There are 11 hidden switches. A switch that is on adds its own fixed numbers to the row, and there is some noise. The rows also spread widely along 12 directions, which tell nothing about the answers.
In the rows, zero is written as 128.
Some rows, each with its switches (1 for on, 0 for off) after it:
[108 127 108 111 103 137 129 138 136 135 156 130 130 158  86 124 151  85
 134 148 146 135 141 122 147 102 119 121 135 125  89 144 140 157 119 159
 111 106 100 129 136 150] -> 0 0 0 1 1 1 1 0 0 1 1
[111 166 131 111  96 124  62 117  97 163  92 129 158 111 146 162  87 137
 116 119 159 115 115  94 132  94 130 127 121 177 126  97  74 126  85 143
 100 113 120 152 136 144] -> 0 1 0 0 1 0 0 0 1 0 0
[127 100 138 160 102 121 121 115 109 126 165 146 125 122 121 155  92 109
 132 137 117  94 176 130 148 137 113 150 126 187 121 139 105 165 157 134
 126  88 131 134 150 122] -> 0 0 1 0 1 0 0 0 0 1 1
[133  92 118 105 132 127 159 115  81 152 105 133 144  82 169 131 125 123
 155 132  99 109  75 115 130 137  93 136 131 148 166 172  50 156 108 107
 103 119 139 147 148  95] -> 1 1 0 0 1 0 1 1 1 0 0
[125 121  97 139 104  21 192 158 108  93 118 142 191 111 110 169  98  93
 143  69 108  86 115 112 100 157 186 125 164  71 133  99  78 100 132 137
  79  76 118 141 135  55] -> 0 1 1 1 0 1 0 0 0 1 0
[124 156 152 139 106 141  92  85  97 163 140 139 135  97 137 165 131 144
 120 134 138 126 140 127 118 122  98 147 132 181 134 133 117 140  96 148
 146 107 140 146 125 132] -> 0 0 1 1 0 1 0 0 0 0 0
[121 130 118 112 118 121 168 102 115 109 191 140 104 106  77 129 144 130
 117 115 124  94 141 106 122 154 100 113 136 107 137 151  98 139 157 163
 118 101  92 139  75 110] -> 0 0 1 0 0 0 0 0 1 0 0
[114 103 115  77 106 124 131 132 106 162  88 112 164 122 176 136 121 112
 148 138 118 141  79 123 135 102 117 128 139 154 142 164  70 154  98 105
 116 123 133 147 166 120] -> 1 0 1 1 1 1 1 1 1 0 0
[113 113 104  84  83 118 157 103 137 122 161 151 108 124  92 119 105 134
 134 103 130 123 163 101 103 131 162 105 172 101 102 127  70 120 208 130
 108 103  80 132 100 100] -> 0 0 1 0 0 0 0 0 0 1 0
[108 155 177 108 110 146  39 101 125 127  72 102 132 110 182 172  93 167
  73 104 130 103 160 107 121 119 130 125 116 166 132 110 131 113 121 140
 198 146 156 139 120 168] -> 0 0 1 1 0 0 0 0 0 0 0
[142 159 135 143 161  76 143 168 121 114  57 107 170 115 129 138 157  90
 103 135 133 135 118 125 155 114 114 124  89 120 139 153 185 124  39 130
 152 121 152 131 151 152] -> 1 0 0 0 0 0 0 0 1 0 1
[115 117 174 102 123 187  81 100 108 140 106 101 114 104 241 164 100 147
 110 104  83 131  86 165 131 140 130 120 156 157 152 121 111 159 110 112
 203 128 176 113 136 135] -> 1 1 0 0 0 0 0 1 1 1 0
[ 87 117 102  50  76 156  88 125 130 144 138  99 118 162 161 148 122 120
 142  97 114 137  74 133 114 111 165 109 196  85 107  83  97 140 125 148
 111 116  92 111 126 125] -> 0 1 1 1 1 0 0 1 0 0 0
[119 137 129 148  94 109 122 114  86 153 124 156 157  88 154 167  88 126
 142 104 118 114 118 123 115 135 156 133 158 160 130 100  61 129 112 130
 100  86 129 138 144  95] -> 1 1 0 0 1 1 0 0 0 1 1
[125  69 131 104 141 116 171 141 141  77 101 104 108 111 142 110 135  97
 110 129  78  98 129  90 174 142  93 111  83 114 143 183 152 165 140 127
 151 124 157 113 136 137] -> 1 0 1 0 0 1 0 1 1 1 0
[118 119 105 139 108 116 121 120 116 151 169 151 136 137 135 149  79 121
 161 118 131 134 143 161 131 121 148 128 174 150 105 116  71 117 162 102
 109 102 117 147 145 109] -> 0 1 0 0 0 0 0 1 0 1 0
[130 116 138 125 106 151 160 120 137 143 133 164 114 114 141 112 122 120
 137 160 103 183 176 163 137 131 164 126 164 149 110 164 157 177 151  72
 171  87 121  99 142 117] -> 1 1 0 0 1 0 0 0 1 0 1
[ 97  59 110 128  99 136 150 135 142 122 162 130 106 123 136 114  62 126
 133 153 102 109 178 121 181 123 132 109 105 171 104 144 109 171 193 101
 129 113 124 116 139 147] -> 0 0 1 1 0 1 1 0 0 0 0
[145  81 162  69 117 152 118 107 111 137  77 119 149 118 161 131 124 105
 127 163 131 118 139  81 153 102  68 144  78 193 160 220  79 204 129 117
 148 130 155 153 172 134] -> 0 1 1 0 1 0 1 1 1 1 0
[114 112 134  54  79 140 146 135 145 135 132 125 148 135 124 141  98 108
 121 127 142 150 149  98 124  94 172  93 125 126 127 148  70 174 158 139
 146 104  88 128 126 109] -> 1 0 1 0 0 0 0 0 0 0 0
[136 130 121 113 125 110 148 131  87 149  99 125 173  80 155 158 126 117
 141 122 122 118  81 108 135 123 115 127 110 135 162 132  96 158  62 132
 105 100 133 139 135 103] -> 0 1 0 1 0 0 0 1 1 0 0
[148  73 151 135 120 105 160 147 126  91  72 127 145  75 177 145 103 120
 119 127  60  97 154 104 153 166 144 137  85 130 161 142 170 185 128 101
 167  99 171  96 152 111] -> 0 0 1 0 1 0 0 1 0 0 0
[120 107 117 126 147 134 166 133  99 117 138 119 132  87 154 126 123 124
 127 133 102 108  98 126 158 149 104 107  96 135 153 144 115 162 108 128
 131 117 128 121 110 129] -> 0 1 0 0 1 0 0 0 1 0 0
[110 152 136 111 103 120  84 147 147 121 139 107 129 191  99 158 144  82
 109 126 142 134 152 146 128 103 142 137 167 118  91 132 159 130 110 168
 158 107 111 129 145 149] -> 1 0 1 1 1 0 0 0 0 0 1
[139 190 139 134 128  71 162 149 105 135 121 140 217 111 113 160 117 104
 121 135 170 162 150 135 150 112 127  98  79 175 146 174  92 121  75 106
 160  97 129 180 125 136] -> 1 0 1 0 0 1 0 1 1 1 0
[113 103 124 115 103 129 100 133 114 118 138 107 122 142 157 158 109 101
 132 108  97  99 101 130 148 133 128 134 142 126 125 101 122 152 116 148
 123 104 137 116 144 132] -> 0 1 1 0 1 0 0 1 0 1 0
[137 123 140  93 111 156 131 100 105 152 127 137 120 125 120 136 174  94
 139 133 128 139 109 112 108 114 104 147 160 122 131 165 108 170 103 162
 125 103 117 125 143 102] -> 1 1 0 0 1 0 0 0 0 1 1
[114 110 119  91  93 144 156 159 111 122 199 119 168 137 132 169  91  80
 145 116 131 114 111 131 155 127 158  86 113 129 138 113  60 198 122 164
 115  79  86 126 121 106] -> 0 1 0 0 1 0 0 1 0 1 1
[121 143 136 114 108 144 112 114 111 140 125 130 140 107 165 150 118 143
 127 110 113 131 121 145 120 142 144 117 152 131 127 114 112 128 125 115
 156 118 133 132 118 136] -> 0 0 0 0 1 0 1 1 0 1 0
[119 136 114 128 114 114 120 141 111 150 122 122 142 152 126 137 151  77
 143 145 132 157 100 138 155  97 112 136 133 144 109 138 149 146  65 140
 117 102 135 125 164 146] -> 1 1 1 0 1 1 0 0 0 1 0

New rows, each followed by its switches (1 for on, 0 for off):
[124  80 114 103  67 108 120 111 117 160 123 156 120 157 125 146 117  93
 164 123  98 123 117 137  85 116 152 190 245 126 107 146  75 155 162 120
  76  75 120 126 190  58] -> 1 1 1 1 1 0 1 0 1 0 0
[118 141 113 108 120 123 115 131 114 150 109 123 138 121 131 128 128 117
 133 136 139 137 117 121 143 105 116 119 133 146 121 143 101 127  97 120
 112 121 112 145 141 142] -> 1 0 0 0 1 0 0 1 1 0 1
[113 175 111 122 133 110 110 116  86 151 108 129 150 110 114 134 132 124
 119 123 161 126  99 103 139 105  97 116 120 158 124 137  79  97  78 141
 100 122 117 165 116 148] -> 1 1 0 0 1 0 0 0 1 1 0
[104 102 110  58  85 174 116  89  97 183 141 135 136 116 167 133 113 131
 162 129 133 134  76 117 113 104 113 123 174 159 130 148  14 164 141 123
  86 115 105 152 138 106] -> 0 1 0 1 1 1 1 1 1 1 0
[ 74 121 113  90  83 119 113 159 124 115 115  98 150 123 168 152  68 127
 103  96 107  98  98 111 152 123 175  83 131 129 121  87  83 133 124 137
 124 110 115 120 117 146] -> 1 0 1 1 1 1 1 0 1 0 0
[124 120 121  92 114 120 114 131 142 130 130 116 126 175 126 132 153  93
 145 132 127 147 130 147 125 116 130 137 171 101 109 147 141 139 122 126
 137 117 113 126 155 130] -> 0 1 1 0 1 0 0 1 0 0 1
[126 114 129 122 116 111  83 125 135 151  68 134 127 153 176 133 103 109
 144 129 110 159 132 164 125 107 150 161 197 148  97 143 129 114 135  72
 140 116 159 129 197 124] -> 1 1 0 0 1 0 0 1 1 1 0
[107 122 134 127 100 136 134 134 134 120 148 130 121 121 133 140 116 117
 113 130 101 134 157 139 144 138 153 117 137 135 113 132 153 157 136 129
 167  95 125 110 120 135] -> 1 0 1 1 1 1 0 0 0 0 0
[131  71 130  80 153 163 158 116 110 125  95 101 115  91 151 114 157 107
 129 148 108 102 105  72 161 117  60 116  72 132 164 200 103 186  98 146
 138 146 132 129 135 128] -> 1 1 0 1 0 0 0 1 0 0 1
[119 111 129  97  79 142 121 116 119 143 141 143 128 129 124 142 101 109
 137 132 123 136 149 105 143 113 138 125 137 160 119 143  83 166 145 128
 123  91 113 129 141 117] -> 1 1 1 0 1 0 0 1 0 1 0
[148  79 147  95 120 119 153 176 146 111  87 103 156 154 147 139 144  57
 131 159  99 140 135 127 162 109 125 142  96 125 142 190 172 208  98 124
 169 106 153 111 190 127] -> 1 0 1 0 1 0 1 1 0 0 0
[123  97 115 180 124  80 115 146  83 136 116 123 154 125 178 161  75  98
 147 123  97  96  94 161 163 133 118 161 141 184 133 105 107 136  99 106
  97  94 169 129 186 120] -> 0 1 1 0 1 0 0 0 1 1 0
[128 122 107 106  93 111 183 120 103 156 136 165 163 104 137 129 118 116
 164 124 120 154 106 141 104 135 161 123 176 123 126 141  68 153 140 100
  95  82 111 134 137  79] -> 0 1 0 0 1 1 1 0 1 1 0
[126  96 147  91  80 132 102 142 124 143  90 122 153 153 159 160  98  79
 132 134 125 140 130 112 140  89 156 140 138 159 120 135 104 189 112 135
 132  93 133 115 190 115] -> 1 1 1 0 1 0 0 0 0 1 1
[138  92 158 158 124 111  93 112 112 142  81 133 142 126 177 156 112 108
 136 151 104 112 156 141 136 124 101 185 136 190 129 166 142 160 113 106
 150 115 181 133 202 120] -> 0 1 1 1 1 1 0 0 0 0 1
[129 149 126 104  80 114 179 164 100 162 127 139 202 106 165 173 122  84
 153 115 113 175  57 159 119 120 201 108 158 105 148  96 110 192  44 131
 120  56 121 103 145  79] -> 1 1 0 0 0 1 1 0 1 0 0
[157 162 159 156 116 101 117 104  96 137 109 153 143  91 130 180 153 116
 122  99 103 113 122 136  92 154 120 175 174 127 147 133 137 125  87 145
 140  78 160 137 142  83] -> 1 0 0 0 0 0 0 1 1 1 0
[115  85 107  93 100 163  94  84 112 195 169 132  97 161 174 125 122 124
 185 152 121 163  89 191 111 103  94 167 225 173 113 158  59 153 159  91
 103 122 119 143 175 108] -> 0 0 1 0 1 0 0 1 1 0 0
[111 111 105 114  81 122 155 139 117 137 126 144 131 109 135 121  93 123
 139 133  98 144 132 124 164 131 159 111 137 152 114 121 119 155 137  87
 115  85 119 109 134 136] -> 1 0 1 0 1 0 1 1 1 1 0
[ 99 114 137 128 108 127  40 109 110 128  93  97  91 141 177 157  93 127
 111  94  97  72  98 116 152 121 105 149 165 157 119  89 112 108 110 142
 114 124 162 125 164 154] -> 1 1 1 0 0 0 0 1 1 1 1
[128 102 115 121 129 111 131 117 113 136 100 134 122 115 135 127 116 110
 138 125 122 118 123 106 131 111 115 137 139 135 121 148  91 122 132 126
 109 123 136 138 155 115] -> 1 1 0 0 0 0 0 0 0 1 0
[136  92 106 141 101  75 150 148 106 147  40 153 173  69 170 132  83 112
 158 133  91 123 113  87 156 125 157 140 110 148 138 109 122 163  87  78
  67  86 149 108 188 104] -> 0 1 0 0 1 1 0 1 1 0 1
[137 111 136 143 157  98 135 115  95 124 156 129 145 147 117 149 127  93
 134 130 142  76 133 150 113 135  62 160 154 167 142 212  31 115 153 141
 124 129 137 194 159 100] -> 1 0 0 0 1 0 1 0 1 1 1
[113 103  86 124 125  88 121 143 129 135 110 123 123 152 108 125 115  96
 150 125 128 113 127 114 145 101 126 134 158 115  98 134  99 101 124 123
  80 124 111 144 165 123] -> 1 1 0 1 0 0 0 1 0 0 1
[116  86 115 102 132 122 142 163 135 102 102 102 132 122 140 123  99  96
 118 138 110  98 133  93 182 117 117 102  77 139 133 157 112 166 124 128
 126 121 123 125 145 146] -> 1 0 0 0 1 0 0 1 1 0 1
[120 117 142 109  92 138 122  99  94 153  97 135 145  68 184 159  95 150
 129 105  99 121 111 106 125 135 137 121 131 163 151 122  77 144 116 114
 142 107 148 132 129 110] -> 1 0 1 1 0 1 0 1 0 1 0
[116 156 109 132 125 123 169 115  82 139 150 139 138  80 137 125 135 141
 135 122 113 146  99 140 153 154 115  98 126 147 142 135 106 122  94  98
 134 101 119 135  91 137] -> 1 1 1 0 1 0 0 1 1 1 0
[157 146 122 157 149  59 178 166  93 135  53 141 213  82 135 150 141  94
 143 142 125 143 129 118 150 129 134 134  88 139 154 163 143 134  38  94
 128  99 145 144 165 109] -> 1 1 0 1 1 0 0 1 0 0 1
[109 119 131 151  92 123  53 121 111 172 123 134 119 164 156 166  80 104
 141 128 124 113 118 161 132  95 135 174 204 178  99 100  95 131 113 127
  97  97 146 133 198 124] -> 1 1 0 0 0 0 1 0 1 0 1
[115 116 132  80 117 139  93 146 177 102 117 109 120 182 112 119 112  95
 111 138 151 135 197 114 152  96 140 104 120 125  84 162 135 137 175 126
 165 138 108 138 143 169] -> 0 0 0 0 1 0 0 1 0 1 1
[129 161 124 141 138  74 117 114  78 135  66 133 180  82 134 142 116 143
 117 124 147 106 133  90 147 128  87 129  87 184 149 155  91  89  83 102
 117 125 144 179 128 147] -> 0 1 1 1 1 0 0 1 1 1 0
[118 143 112  88 133 133 127 122 127 137 104 119 116 132 119 105 164 115
 129 137 133 149 116 116 139 112 110 111 139 110 115 163 131 123 101 120
 129 132 108 135 126 149] -> 1 1 0 0 1 0 0 1 1 0 1
[ 80 118 107  97 106 125 162 126 101 116 159 119 133 116 169 127  91 139
 131  90 101 111  86 147 134 159 160  75 167 118 130 114  42 116 159 107
 128 116 104 131  97 122] -> 1 1 1 0 1 1 1 0 1 1 1
[118  97  93 171 111  73 131 115 110 136 133 157 117 122 111 129  95 136
 150 128 105  94 162 141 124 148 125 167 184 149 100 132 101  89 178  93
  89 110 129 146 155 113] -> 0 0 1 1 1 0 1 0 0 0 0
[128 111 177  79 122 142 100 148 109 137 103  94 197 161 223 190  85  81
 125 114 135 133  91 171 113 104 149 123 150 167 160 165  37 180 108 132
 183 117 149 151 184  97] -> 1 1 0 0 1 0 0 0 1 1 1
[111 113 128 153 108 154 114 133 112 133 195 126 112 135 158 160 100 110
 140 118  94 120 124 188 147 149 143 127 171 149 113 105 116 152 135 130
 151  89 129 114 137 124] -> 1 0 0 0 1 0 0 1 0 1 1
[121 139 120 123 117 107 218 151 130  96 148 145 137  89 104 112 126 129
 116 132  96 149 163 127 171 166 163  71  98 106 137 151 163 152 127  85
 171  85 111 107  80 136] -> 1 1 1 0 0 0 1 1 1 0 0
[129 146 119 113 101  86 133 151 116 127  91 126 184 128 115 151 127  99
 129 121 141 135 138 106 139 113 148 120 116 128 122 124 129 132  89 127
 118  99 115 140 144 136] -> 0 0 1 1 1 0 0 1 0 1 1
[125 133 140  82 104 133  83  92 123 152  86 130 117 138 126 131 131 118
 121 134 148 138 140  90 130  89  95 142 142 164 120 171  94 131 122 125
 127 122 133 153 153 137] -> 1 1 1 0 0 0 0 1 1 1 0
[127 129 142 119  97 131  97 108 110 143 113 132 135 131 128 154 142 113
 124 130 125 117 134 121 118 120 112 161 152 148 120 140 131 145 114 148
 134 106 140 135 147 132] -> 0 0 1 1 1 0 1 0 0 1 0
[145  93 110 111  83  80 164 141 100 151 102 154 188 121 128 156 108  79
 170 135 120 134 114 111 130 111 145 159 146 150 138 151  80 180 110 109
  71  64 125 138 185  69] -> 0 1 1 1 1 0 0 1 1 1 0
[110 173 116 125 123 102  91 114 109 146  89 129 139 115 114 131 112 134
 110 115 165 121 133  99 134  97 115 115 131 159 108 123  86  77 105 130
 107 132 117 163 126 158] -> 1 0 0 0 0 0 0 0 1 1 1
[121 100 113 118 129  72 126 150 141 105  59 113 144 155 130 115 134  90
 121 133 114 115 133 118 141 113 115 148 139 120 103 168 156 114 131 107
 119 130 156 139 178 146] -> 0 0 1 1 1 1 1 0 1 1 0
[130 112 124 108 107  94 161 128 107 138  90 140 162 101 151 142 115 120
 137 120 109 134 120 129 105 132 152 141 164 134 143 156  86 139 131 100
 128  98 126 137 150  82] -> 1 0 1 1 1 0 0 0 1 0 0
[124 179 165  98  89 146  88 124 118 133 122 127 169 118 154 180 108 130
 103 101 138 133 139 135 114 131 168 106 142 142 133 104 110 150 105 141
 170  91 120 134 112 132] -> 0 0 0 0 1 0 0 1 1 1 1
[ 93 131 117  62  89 133 119 129 141 105 131 108 111 145 110 125 113 127
  99 106 130 106 129  87 141 117 148  85 132  95 112 111 109 136 148 155
 122 120  93 121  94 152] -> 0 1 1 0 0 0 1 0 1 0 0
[108  96 113 104 158 134  98 117 144 116 143 102  83 174 108 113 132 102
 122 144 138 101 146 124 154 101  57 133 140 141 104 205  95 110 161 136
 134 158 126 168 145 151] -> 1 1 0 1 0 0 0 1 1 0 0
[111 128 127 103  96 136  99 135 123 150 136 111 131 149 138 155 115 105
 127 134 126 138 117 140 150  99 125 130 147 154 118 133 121 154  99 135
 137 102 125 131 147 138] -> 1 0 1 1 0 0 0 1 1 0 0
[ 96 145  95 114  81 117  58 106 126 140 179 123  82 176  69 146 127 107
 131 103 148  93 119 113 132 102 103 146 193 121  79  87 105  98 136 183
  61 100  97 145 127 145] -> 0 0 1 0 0 0 0 1 1 1 0
[ 78 189 102  99  82 126  53 133 120 138 139 106 132 146  99 155 110 135
 107 101 159 116 119  94 156 100 145  92 129 126  91  56 123  92  82 169
 101 114  84 138  92 186] -> 0 1 1 1 1 0 0 1 0 0 0
[120 156 126  91  90 120 137 133 116 148 105 131 155 136 125 133 159  94
 137 129 128 164 101 122 137 114 140 119 150 122 122 141 135 154  70 123
 122  89 121 124 143 135] -> 1 1 1 0 1 1 1 1 1 1 1
[119  62 136 119 108 140 141 102 126 100  72 140  78  45 138 115  88 154
  95 121  70  56 172  33 152 147 121 128  98 145 137 143 122 167 175 128
 116 111 140  99 124 117] -> 1 0 0 1 0 0 0 0 1 0 1
[148  77 120 118 122 132 188 112 122 130 125 154 118  88 136 115 148 119
 154 146  81 128 142 132 118 158 118 149 159 118 138 182 135 180 154  95
 129  95 126 112 144  84] -> 0 0 0 1 1 0 0 1 1 0 1
[144 126 137 126  90  81 154 149 119 132  58 155 188  89 135 152 102 115
 126 126 114 123 157 107 116 132 181 142 136 135 133 132 127 158 115 101
 119  79 132 123 163  94] -> 0 0 0 1 1 0 1 0 1 0 1
[129 101 137 100 132 127 136 134 121 118  96 113 135 121 128 142 136  98
 114 132 122  98 127  90 141 114 104 130 105 125 141 172 112 157 109 156
 136 127 137 138 144 122] -> 1 1 0 1 0 0 1 0 0 0 0
[119 106 124 128  74 121 173 112 108 141 154 172 136  91 110 132  98 124
 143 133 111 125 167 106 132 142 153 121 140 162 121 145  74 166 167 113
 112  76 109 127 129 100] -> 1 0 1 0 1 1 1 0 0 1 1
[110 169 145 105  47 136 110 119 138 151 137 158 133 133 143 164 116 127
 127 100 101 182 140 158  88 136 234 125 220  98  97  72 158 148 124 121
 161  60 113  87 124 100] -> 1 1 1 0 1 1 0 0 0 0 0
[133 140 121 171 100  56 141 114  92 129  91 170 148  85 113 149 111 119
 130 107 100 102 137 102 118 150 139 163 157 144 126 122 115 108 115 115
  85  71 150 136 150  89] -> 1 1 1 0 1 1 0 0 1 1 0
[143  89 142 104  97 131 150 119 108 154 124 142 158 130 162 148 125 100
 155 142 116 142 126 150 113 124 133 151 159 155 139 164  87 186 139 110
 136  99 134 128 174  95] -> 0 0 1 0 1 0 1 0 0 1 1
[111 107 116 117 102 116 120 101 129 128 138 139 100 126 142 124 119 137
 144 111  94 112 135 143 111 152 132 141 195 117 111 130 108 119 172 105
 116 110 121 126 136 109] -> 0 0 1 0 1 1 0 1 1 0 1
[122 121 132 140  72 112  82 144 141 143  98 148 120 144 128 152  90 102
 125 129 104 126 157 136 130 111 178 167 186 144  87 101 158 146 135 120
 115  76 141 105 183 122] -> 1 0 0 0 1 0 1 0 1 0 0
[127 130 147 137  59 114 118 146 128 135 119 157 154 123 154 178  91  90
 139 102  83 139 133 149 124 140 211 144 190 125 110  81 148 178 109 120
 127  38 138  89 169  87] -> 1 1 0 0 1 1 0 1 1 1 1
[106  74 115 126  86 153 127 123  92 140 140 129  98 106 131 129  96 102
 133 147  92  87 101  81 191 116  92 137 102 185 129 122 105 200 112 149
  78  85 137 104 151 140] -> 1 1 1 0 1 0 1 0 1 1 0
[120 135 112 110 119 121  90 111 124 158  69 130 117 147 171 116 148 129
 147 115 114 165  95 167  97 118 148 151 218  99  90 112 149  89 119  90
 129 139 146 119 165 138] -> 0 1 0 0 1 0 1 0 0 1 0
